There are 4 ways to turn a row about zero (a turn may also mirror it). The second row of each pair is the first, turned, with some noise. The first 36 pairs use one turn. New pairs use 3 turns, one after the other, and a turn may come again.
Some pairs, each with its turns in order after it:
[ -7 -42   3  -9  -2  -7  30 -26]
[  1  -9  22 -21 -35 -15  34   5]
D

[ -5   5  11   8 -26  10  -7   7]
[  2 -13 -23  -7  13 -12   1  10]
H

[ 14   4 -16   2 -41  -1   3 -36]
[ 13  12 -21  24 -29 -31   9 -18]
D

[ -1 -22  25   0 -13  44   1   7]
[-39 -18   1 -12  13 -18  14 -29]
D

[  2  37  44  -4 -19  14  10  -6]
[ -5 -27   7  -6 -19  23  20  42]
S

[ 26 -44  32  21 -24   0   0  14]
[ 16  42  -9  21   1  46  -2 -10]
R

[  4 -19   1 -10  12  -2  -4   4]
[ 19   5   5   6   0  -6 -11  -8]
S

[ 12   6   7   5   5  -3 -21 -23]
[  4 -12  -4  15  14  25   6  -6]
S

[ 27  10 -18  -8   9   5  -9 -24]
[-5  0 21 20  1 14 27  8]
H

[  0   8  -1   3  -4 -12   2 -39]
[ 23  -7   6  21 -16  -5  19  -1]
H

[ 15  -8  25 -13  -5  -2 -17  21]
[-27  -5  -1  -3  -8  21 -19 -15]
D

[  2  12 -14  20  36  10   3  -9]
[ 23  17  -7 -24  28  -6   2  10]
D

[-28  37  -8  21 -11  -1 -11 -28]
[-19 -14 -12 -44  10 -19   5 -23]
R

[ -5   6 -35  -3 -13  -2 -21  -6]
[ 27 -15 -12  20  -3 -14 -19  -2]
D

[ -6   2  10   3 -21  50  -4   8]
[-17 -21 -12   4  38 -28  -2   6]
H

[  1 -19  12 -11   5 -26  13  17]
[-12  -8  11  -9 -22  25   6  17]
D

[ -2  29 -14   5  47   4  22  -4]
[ 20 -36  -2 -20   4 -21   5  36]
R

[ 45  -3   5   2  -6  17   5 -18]
[ -2  18 -28 -16 -13  -1  12 -32]
D

[  7  -1  -5  -4 -17 -10  11 -35]
[ 18  -3  -8  32 -10   4  16   0]
H

[ -2   0 -32  -6  11 -19   1  47]
[-28 -16  16   5 -25  16 -13  37]
R

[ 21  27  -6   2  24 -13  -4   6]
[10 15 -8 13 20  3 30  9]
S

[  8 -16  22   0  -5  -4  -5  32]
[-2 29 12 10 -9 22  6 13]
R

[-18 -11  -4 -14  21 -31  -6 -16]
[ 27  13 -25  -6  -1  12  -6 -23]
S

[  1  20  24   4 -13   9   8  17]
[ 12  25  10 -25 -17   1   3   1]
R

[  9 -21  -8  -8 -10 -18   4  50]
[  2  33   6  22 -24 -35 -12   7]
S

[  2 -23  12 -10   5  22  31  41]
[ 19  23  -7  23 -41   7   6  28]
R

[-42  -9 -36  50  50  31  -9   1]
[-17 -53 -49 -11  -5  10  57  22]
R

[ 10  18   1  -1   6  32   1 -19]
[ -6 -15  21  18  13 -13   9  15]
H

[  2  -1 -10   0   0 -17  25 -13]
[  4  -7 -16   2   5  -7 -28   8]
R

[ 28 -18  13   5  11   1  21   0]
[ -5 -16   6  13   6  31 -18  -5]
H

[-19   6   1  -4   2 -14  50   2]
[  7  11  -3  24 -27 -10 -41   2]
H

[ -5  13   2   2   6 -19  -1  16]
[  2   8   0 -17 -15   3  -9  11]
H

[-6 12 30 19 19  0 13  2]
[ 11  -9  15  -8 -17   9  31  -2]
S

[ -1 -31  15  12 -17  -8 -10 -17]
[ -4  -8   9  12 -16  22 -24 -21]
S

[-21  -3   2  -4 -26  22  -1  -8]
[-10 -14   7  18   3 -28   7 -11]
D

[ -2   0  -4 -13   0 -12   7  -2]
[ 6 13 -9 -7  0  2 -5  5]
S

New pairs. What belongs after each?
[ 21  -9  50  -4  -2  -6 -50 -36]
[-10  16 -12  -6  49 -59  -3  18]
D R R

[ 16   7  29   9 -46   6  35 -29]
[ 19 -16 -10 -42  56   1   1  10]
R S D

[  5   5 -20  -7 -34   1  -6   2]
[ -5   0 -19  25  -8 -11   3 -21]
D H H

[  7  15  14   6  26  14   6 -45]
[ -3   9  21 -12  15 -44  12  23]
D S S

[-16 -48 -16  37 -44 -50   0  12]
[-32 -25 -48  46 -36 -14  32 -15]
S S R

[  0  -2  -4  -5  -9 -17  50 -42]
[ 22  38   9  29  -3 -40 -15 -12]
S S S

[ 24   2 -19   3  29 -11   1  -6]
[  2  -9  24  18 -16  25  -7  -1]
D R S

[-19   6   3   8 -31  -5  -7 -10]
[ 12 -17  18   6  23   1  -4 -14]
D R D

[ -3 -15  22   6 -49  17 -15  48]
[ -1  -6 -32 -11  21  46 -45 -18]
D S S

[ -1  19 -19 -10   0  42   2  27]
[ -4 -13   7 -45  26   4 -24   1]
H D H

[-26  28 -13   7  17  50 -16 -47]
[-31 -43  13  -7  26  52  26   9]
R R R

[  1   0 -13  35   4 -18  15   9]
[ -4  -2 -36 -14  21  -8  -6  -1]
D R H

[15 -9  0 40  2  3 28  6]
[ -2 -11   7  23 -26 -35   8 -11]
H R H

[  6   8 -12 -37  45   0 -15 -32]
[-41 -10 -29 -47  -8   9   9   0]
S R D

[-20   7  19  19  -7  13 -13  10]
[-12   1  -8   2 -16 -12   1  31]
D R R

[  8  50 -16   9   3  10  50 -21]
[ -9  30   5  14  23  17 -61   8]
S H D

[ 43 -11   1   5   2 -14 -43   6]
[-32  23  21  36  26   3 -14  -4]
S R H

[  3   8  13   1 -17  16 -13  46]
[ 49   5   1  20 -14   4   4  -6]
D H H

[-10 -35  -7  10  -1  24   1 -45]
[  3 -41 -26  25   7  15  15 -26]
H H H

[  8  12  -5   9  14   7   8 -21]
[-14  17   6 -11   5  -4 -19   1]
S H D

[ 14 -16   4  -2 -16   1   6   8]
[-6 21  2  1  8 19  0 -4]
S H H

[-17 -11 -22 -21  -4   5  -3 -16]
[-18   5  15  19 -20  -1 -15   6]
H H S

[ -8   7  50 -11  -2 -34 -26 -42]
[-28  -2 -10 -60  24  10  34  -2]
D D R

[-41   4 -39   1   7   4  -8  -3]
[-15  12 -11 -17 -29 -37  17 -15]
R R H

[  4   8  33   3  21   6 -17  -4]
[ -9 -13   6  -1   8 -17  14 -34]
S H H

[ 11 -19 -15  26  13   5   8  -3]
[  0  13 -21  19  12  -5  22  10]
D S S

[-17  26  36  18  13  -5  12 -18]
[ 11  -3  -8  44 -15  -3 -22 -20]
S D H

[  0 -39  18  15  20  10 -30   4]
[  1 -49  29  -3   2   9   0  -5]
S S S

[-13 -25  -2  17 -33  37 -13  -1]
[ 8 10 23 44 -6 25 21  6]
S H H

[  3  -1  42  -7  11 -25 -10 -25]
[44 17  6 12 -5 -4 -5 27]
D R H

[ -3  11 -10   2  -6   3  10   6]
[ -7  -2  -4   1  -9 -14  -4   4]
R D D

[  8  14  -9  -3  -8 -17   7  -3]
[ -8  16   0  13  -5  -2 -14  -5]
S R R

[ -5 -16  -2 -18  23 -50 -18  -4]
[-19   1  17  30 -34 -16   2 -30]
D S S

[  1 -20 -28   6 -29  13  -4  -2]
[-24   7   5  -7  -3  13 -40   3]
S D D

[-50  -8   8 -17   0 -29 -15   0]
[-14 -22   9 -43  10  16 -30   9]
R D H

[-28  33   9 -11   2 -16 -12   5]
[-28  23  -3  11  19  -8 -11  20]
R S S

[-10   0  -2  -1   1   8  -1  17]
[  2   2  -1   4  14 -11   6  -8]
D H R

[ 15  11  -2 -27  -3 -26  -7 -12]
[ 30  13   0  11  -3 -18  -8  21]
D D D

[  2   2  -9   3 -50  -6  24   6]
[  6  26 -18  -1 -24 -18 -33  16]
R D D

[ 39 -19 -31   3 -14   1  -7  -6]
[ 27  38  11 -18 -12   2  15 -11]
H D S

